There are 10 hidden switches. A switch that is on adds its own fixed numbers to the row, and there is some noise. The rows also spread widely along 15 directions, which tell nothing about the answers.
In the rows, 128 means zero.
Known rows, each followed by its switches (1 for on, 0 for off):
[101 110 123 101 152 141 154 113  62 122 155 184 190 153 147 131 119 163
 119  75 210 123 112  92 133 160 127 163 106 107  73  81 153 129 166 162
 138 128 138 159 156]
1 1 1 0 0 1 0 0 0 0
[135 117 126 128 110 131 159 136 104  53  91 118 138 183 140 110 117 140
  97 130 153 130 122 134 144 134 165  83  86  96 101 144 161  84 146  98
 116 155 170 208 104]
0 1 1 1 0 0 0 0 0 1
[116  98  84 147 191 149 186  95 120 116  95 142 117 165  94  96 164 177
 140 119 166  90 127 145 168 136 128  98 102 131 125 120 143 145 156 165
 122 136 167 162  87]
1 1 1 1 0 0 0 1 1 0
[ 92 139 162 136  99 219 151 147 141  80 111  67 156  73 109 154 110 134
 107 124 107 162 111 152 153 110 113 115 128 103 173 169 123 112 127 101
  94 109 168 128  72]
0 1 0 1 0 1 1 0 0 0
[158 121 133  79 159 194 126 160 122 160 118 107  75  80 104 166 117 146
 129  98 151 133 141 112 129 163 133 105 156 122 148 153  88 132 100  99
  69 123 178 161 108]
1 1 0 1 1 0 1 0 1 0
[158 110 108  89 151 203 125 137 157 138 109 116 116  89 124 100 104 145
 153 127  90 142 116 106 127 149 112 112 103 127 138 164 105 129 154 105
 124 134 179 157 108]
1 1 1 0 1 1 0 1 0 0
[107 148 103  92 137 170 148 148 105 160  99 114 180 147 122 113  73 157
 109  76 196 144  63 161 162 153 122 169 119 124  95  89 163 177  86 136
 146  74 196 140 108]
1 1 1 0 0 1 0 0 0 0
[153 121 108 154 158 144 142  74 133 120  98 145  92  68 117 158 167 104
 176 104 188 145 104 122 135 110 118  63 147 129  90 123 126  64 126 149
 121 126 116  84 124]
0 0 0 0 0 1 0 0 1 1
[116 140 165 120 182  99 148 159  96 153 160 149 174 139 116 144 125 226
 127 104 196 144 131 119 134 117 147 180 170 108 110  62 125 151 123 149
  56 131 177 142 108]
1 1 0 0 0 0 1 0 1 0
[212 130 123 152 149 113  71 131 155 122 126 179 139 105 176 104 120 165
 183 185 137 148 145 100 101  99 153 132 134 111 113 114 139 100 203  89
  67 169 153 143  88]
1 1 1 0 1 0 1 0 0 0
[140  82 111 103 152 140 123 131 107 106 141 136 153  80 126 128  83 158
  94 102 134 158 123  90 152 153 128 147 100 112 118 128 109 124 165 109
  83 141 165 169 121]
0 1 0 0 1 1 1 0 1 0
[145 151  85 133 161 114 137 127 117 123  97 149 143 191 156 109 157 192
 146 127 192  91 133 103 109 151 132 104 107 119 101  80 120 167 161 153
 161 115 149 157 160]
0 0 1 0 0 0 1 1 0 1
[180 180 161 112 151 108 111 178 149 120 142 118 145 142 137 138 118 201
 151 123 151 136 111  95  92 114 132 133 166 109 101  79  91 142 127  99
  98 129 169 154 127]
0 0 1 0 1 1 1 0 0 1
[114 128 104 168 143 117 119 117  84 132 134 131 163 124 136 123 138 193
  93 115 221 149 102 135 140 141 118 152  95 109 125  85 107 173 143 164
 115  89 151 119 142]
0 1 1 0 1 0 1 0 0 0
[169 148  75 132 166 172 114 111 136 158 108 131  69 119 122 145 152 132
 163 100 167 106 124  96  87 178 102  94 132 148 116 127 103 133 131 151
 165 121 115 110 148]
0 0 1 0 1 0 1 1 0 0
[115 133 124 102 103 170 145 110 118 116  91 107 149 107 144 144 134 128
 105 113 159 169 161  91 110 165 119 112 120  89 125 140 123  81 113 140
 152 130 123 139 128]
0 1 0 1 0 1 0 0 0 0
[118 132 144 100 174 157 181 112 120 125 110 131 129  89 104 174 157 164
 146  72 199 116  88 121 156 124  96  95 167 106  98  97 125 117 108 158
 112 100 165 128 130]
0 1 1 0 1 1 0 0 1 0
[132 134 101 169 145 180 142 148  99 114 166 110  90 118  71 107 124 141
 123 125 137 158 107 153 125 111 116 136 130 155 153 185  91 128 134 121
  96 140 120 110  95]
0 1 1 1 1 1 1 0 0 0
[112 157 176 132 130 156 105 124 150 125 122  99 144  85 139 214 108 142
  94  99 159 143 152  79  78 194 134 146 132  94 134  94 127 100 111 118
 103 127 124 117 118]
0 1 1 0 0 0 1 0 0 1
[178 154  92  69 151 145 117 141 134 121  93 135 114 155 164 146 110 125
 150  72 163 102 111  84 105 185 120  98 138 125  66  99 135 131 127 120
 178 122 156 170 155]
0 1 0 0 1 1 1 0 0 0
[162 172 130  97 169 141 116 143 170 169 129 104 136  97 113 131  99 185
 133 120 115 176 141  84  86 148 109 176 169 124 143 114 111 118 111 125
 104 164 110 101  81]
0 1 1 0 0 0 0 0 0 0
[ 91 171 153 111 113 185 157 195  95 122 152 127 174 143  94 131  95 163
  88 117 161 144 135 139 121 123 104 173 147 111 152 145 135 155 136 109
  80 126 133 135 108]
1 1 1 1 1 1 0 1 1 0
[153 138  99 131 118 137 147 132 150  72  71 106 157 111 119 144  96 158
  89 115 158 150 119 127 155 146 105 111 110 101 121 112 160 103 148 104
 124 127 143 133 103]
1 1 1 0 0 1 1 1 0 0
[146 138 111 148 134 174 122 137 143 130 108 123 120 128 115 130  99 132
 113 143 135 145 147 118 103 148 154 132 131 125 139 141 153  93 134  92
  90 155 143 140  79]
0 0 1 0 0 1 1 0 0 0
[193 123  77  79 167 119 148 152  81 132 148 195 168 133 123  80  95 180
 182 131 156 151 115 118 152  75 121 163 172 150  78 121 150 115 189 116
  70 183 114 121 109]
0 1 1 1 0 0 0 1 0 1
[140 119  70 118 156 174 171 123 122 148  95  84 110  99  82  78 145 169
 151 125 153 182  86 163 170  98 106 106 133 135 129 161  87 140  86 154
 141 103 191 124  92]
0 1 1 1 1 1 1 0 0 0
[160 158 102 121 130 151 109 129 157 146  97 100 112  78 117 157 121 142
 112 124 157 173 153  93  88 175  95 128 130 110 142 133 109 107 118 128
 132 138 106  95 119]
1 1 1 0 1 0 1 1 0 0
[136 163 118 179 136 118 129 123 166 115  99  74 106 140  83 132 114 137
  76 112 141 166 138 135  98 161 132 143 121 133 142 116 120 103  85 132
 134 145 116 114  60]
0 0 0 1 0 1 0 0 1 0
[158 139  71 123 119 156 141 126 131 111  61  99  89 141 120 124 135 128
 120 122 166 146 150 124 121 159 127  76 126 119 121 146 129  98 105 121
 157 128 139 138 120]
0 1 0 1 0 1 1 1 0 0
[130 174  99 108 148 142 166 148 132 126 116 132 134 136  93 133 125 140
 139 104 163 163 126 119 114 126  87 141 162 125 109 148 154 109 112 149
 140 160 106  99 106]
1 1 1 0 1 0 1 0 1 0

New rows. What belongs after each?
[169 126  88  92 173 137 113 122 127 177 117 136 119  70 124 133  88 146
 147  79 180 157  93 112 136 161 113 149 135 146  97  90 104 149 105 129
 113 105 140 103 129]
1 1 0 0 0 1 0 0 1 1
[157 116 143 137 182 100 145 120 111 142 156 118 132  86  65 153 116 212
 110  88 175 174 109 124 146 136 120 171 145 131 114  86 101 100 121 151
  71 155 130 106  82]
1 1 1 1 0 0 0 1 0 0
[160 131  93 124 121 106 137 122 100  96  78 148 192 129 147 111 106 171
 122 112 210 152  94 151 181 106 121 134 129 107  76  69 171 127 155 130
 123  99 159 125 104]
0 1 0 1 0 1 0 1 0 0
[164 136 125 183 173 134 117 119 186  93  95  81  93 108 109 142 133 174
 126 106 144 108  67 153 145 151 110  92  99 128 136  89  99 156 138 115
 122  91 192 142  78]
1 1 1 0 1 1 1 0 0 0
[132  91 159  61 151 190 153 116 118 142 136 131 138  68 116 147 111 136
 158  96 117 173 135  92 136 136 144 126 150 106 101 147 130  58 119 124
  95 159 181 161  90]
1 1 0 1 0 1 0 0 0 0
[134 162 125  91 137 230 133 170 140  96 137 135 114 137 143 134 115 107
 173 116  83  99 141  92  92 138 107  98 154 137 141 184 131 124 174  86
 131 157 119 146 130]
0 1 0 0 0 1 1 0 0 0
[109 119 104  96 145 210 125 108 115 175 104 164 161  87 159 118 132 128
 162 122 176 131 143 120 129 146 115 143 125 113 126 124 134 160 152 149
 123  89 159 129 113]
1 1 0 1 1 1 0 0 1 0
[168 132 142 139 149  94 125 159 110 109 173 135 118 108 123 111 139 182
 165 142 137 185 129 102 115  84 135 120 137 126 122 141  69 109 147 115
  78 168 137 127 135]
1 1 0 0 0 0 1 0 1 1
[115 166  85 107 122 214 123 150 143 197  55  98 137 106 149 109 122 151
 117 163 179 152 142 146 112 153 128 122 148 101 162 142 135 168  75 119
 124  68 193 127 106]
0 1 1 0 1 1 1 0 0 0
[ 98 130 121 112 144 156 186 139  42 109 166 136 143 171  82 155 142 165
 100  62 201 131 114 106 135 148 121 132 129 123 101 130 113 121 125 164
 132 141 116 149 156]
0 0 1 1 0 0 1 0 0 0
[155 133 153 128 176 120 137 145 126  99 146 104 116 123 111 153 133 209
 104  82 163 105  85 109 135 156 103 112 122 109 128  83  69 159 142 127
 106 115 159 164 139]
0 1 1 0 1 1 0 0 0 0
[126 183  98 134 157 129 126 125 165 196  91  99 167 128 104 111  96 179
  99 127 168 186 131 130  94 157 120 208 160 125 134  82 158 140  74 156
 126 129 119  74  54]
0 0 1 0 0 0 0 0 0 0
[134  99  91 127 116 164 140 141  70 109 137 118 147 111 132  81 119 166
 126 121 156 179  98 145 165  98 127 120  95 125 132 162  84 150 144 121
 124 104 172 146 139]
0 1 0 1 0 1 1 0 0 0
[123 135 176 158 101 146 113 140 120  78 129 133 209 120 165 135 107 167
 108 143 148 144 122 131 139 100 150 144 113  87 130  94 146 121 184  98
  75 118 166 151  86]
0 0 0 1 0 1 0 0 0 0
[118 139  94 119 188 145 132 111 124 168 118 139 138 108 113 154 126 160
 109  90 193 127 130 111 114 183 110 166 152 128 111  77 132 146 123 166
 122 113 128 108 118]
0 1 0 0 1 1 1 0 0 0
[155 134  79 111 119 171 134 121 145 138  39 112 140 105 146 118 128 157
 121 156 176 146 163 125 138 148 131  99 134  97 138 123 151 112 118 110
 127 104 168 136  93]
0 1 1 1 0 1 1 1 0 0
[165 134 137 102 122 194 122 186 119 127 125 112 109 141 131 104  99 150
 148 140 128 139 116 142 128 119 162 103 131 120 132 165 109 134 122  65
  91 123 218 200 101]
1 1 1 1 1 1 1 0 0 0
[169 164 122 128 124 172 136 165  97 123 140 118  72 118  79 162 129 115
 163  86 166 145  92 139 123 106 107  89 166 149 106 164 110 108  98 110
 112 129 123 100 127]
0 0 1 1 1 0 1 1 1 0
[115 129 123  96 123 210 180 126 121  95  97 108 126  77  91 165 120 108
 138  85 155 161 109 139 166 128  95  95 157 118 113 163 157  70 114 126
 126 128 139 112  94]
1 1 0 1 0 1 1 0 0 0
[180 140  93 177 156 108  97 113 137 139 134 107  95 160 115  90 128 151
 153 122 139 161  98 134  95 137 147 141  93 155 106 118  93 136 115 142
 160 138 158 135  85]
0 0 1 1 1 0 1 0 0 0
[122 144 130 102 139 181 116 137  96 120 156 165 178 143 159 134 117 144
 158  94 144  98 120  95 110 152 104 159 116 125 108 111 134 159 204 138
 137 129 120 140 137]
0 1 1 1 1 0 0 1 0 0
[ 75 132 192 179 128 145 117 110 121  98 141 115 169 100 124 208 105 129
  79  93 176 152 131 116 101 175 157 166 124  96 116  83 161  79 130 131
  87 123 139 119  93]
0 1 0 0 0 1 1 0 0 0
[122 106 126  94 133 184 146 130 124  93 103 118 172 108 151 124 104 156
 119  98 130 115 107 125 173 138 122 115  99 106 129 122 128 162 166 104
 111  99 190 178 103]
0 1 0 1 0 1 0 0 1 0
[136 165 156 111 138 140 154 184 122  63 171 116 145 207  91 116  92 142
 145  70 106 131  74 129 118 122 118 147 122 151  79 129 128 135 140 122
 166 162 164 179 102]
1 0 0 1 1 1 1 0 0 0
[181 165  83 107 134 158 107 150 150 125  90 120  95 129 137 116  83  90
 155 109 130 143  99 126 105 144 125 112 145 153  96 145 145 110 113  91
 142 140 124 118 113]
0 1 0 0 0 1 0 0 0 1
[149 138 127 117  98 175 119 138 138 116  61  97 129 102 157 132 114 130
 142 130 149 152  87 145 144 127 129  74 105  95 111 141 143 118 113  98
 134  84 209 155 116]
0 1 1 0 1 0 0 1 0 0
[121  99 137 173 152  86 134 110 108 131 142 155 160 114 114 116 134 164
 137 143 182 191 135 125 119 109 162 151 107 116  83  95 130  90 138 156
  93 144 175 132 103]
1 0 0 0 1 1 1 1 1 1
[138  94 123 111 168 162 139  94 113 179 106 154 142  42 145 135 174 179
 173 149 195 173 139 109 140 114 130 115 150  87 119 120 116  97 128 162
  85 111 183 122 117]
1 1 1 0 1 0 1 0 0 0
[130 146 154 106 171 144 123 145 135 139 158 117 154 101 100 163  88 161
 133  69 136 145 101 114 120 149 119 189 159 138 112  85 114 147 122 127
  97 131 154 124  79]
0 1 0 1 1 1 1 0 1 0
[129 119 102 148 132 146 137 114 107  99 119 145 140 182 152  64 126 113
 166 130 127 144  85 134 123 111 153 110  77 130  77 147 153 110 156 134
 175 141 188 178 113]
0 1 1 0 1 1 0 0 0 0
[141 118 130 137 184 153 113 113 117 194 149 177 129  95 134  98 135 141
 214 149 158 166 117 143 117  84 155 155 155 139 101 123 143 119 139 150
  76 141 179 109  78]
1 1 0 0 1 0 0 0 1 0
[ 68 114 113 109 182 233 156  97 121 160 131 104 136 105  83 172 111 132
 115  62 150 106 112 124 134 200 122 167 131 143 130 114 142 145 106 156
 127 104 159 128  81]
0 1 1 1 0 1 1 0 0 0
[187 112 124 101 135  94  84 176  68 113 172 172 143 171 169 102  50 149
 120 100 154 134 117  87 102 151 183 156  94 135  73 103 114 140 165  66
  84 156 161 198 160]
0 1 0 0 0 1 0 0 1 1
[222 139  93 160 150 106 124 160 131  93  94 111  69 143 104 112 136 173
 124 131 177 129  99 160 150 106 141  68 147 131 116 120  91 121 124  90
  85 129 169 159  99]
0 0 0 1 1 1 1 0 0 0
[114 100 134 112 157 196 181 158 120  73 133  96 139 137  87 127 106 180
 103  96 112 104  93 141 180 136 130 112 105 120 146 148 117 142 158  98
  89 132 204 200  82]
1 1 1 1 0 1 1 0 0 0
[148 136 157 137 142 100 112 100 146 128  95 102 159  91 122 171 109 157
 110  84 197 160  89 134 140 153 133 145 134 102  89  50 140 106  89 135
 114  93 178 127  74]
0 1 1 1 1 1 0 0 1 0
[151 169 172 118 140 120  83 153 163 152 138 108 152 147 158 125  88 158
 150 134 101 164 133  87  56 149 167 167 126 111 107  98 125 114 116 102
 121 157 167 157  91]
0 1 1 0 0 0 0 0 0 1
[158 150  98 146 167 171 134 117 167 143  87  95  86 120 124 101 153 157
 170 136 135 131  96 148 123 120 123  80 135 135 136 132 103 143 103 128
 145 104 175 123  92]
0 1 1 0 0 1 0 0 0 0
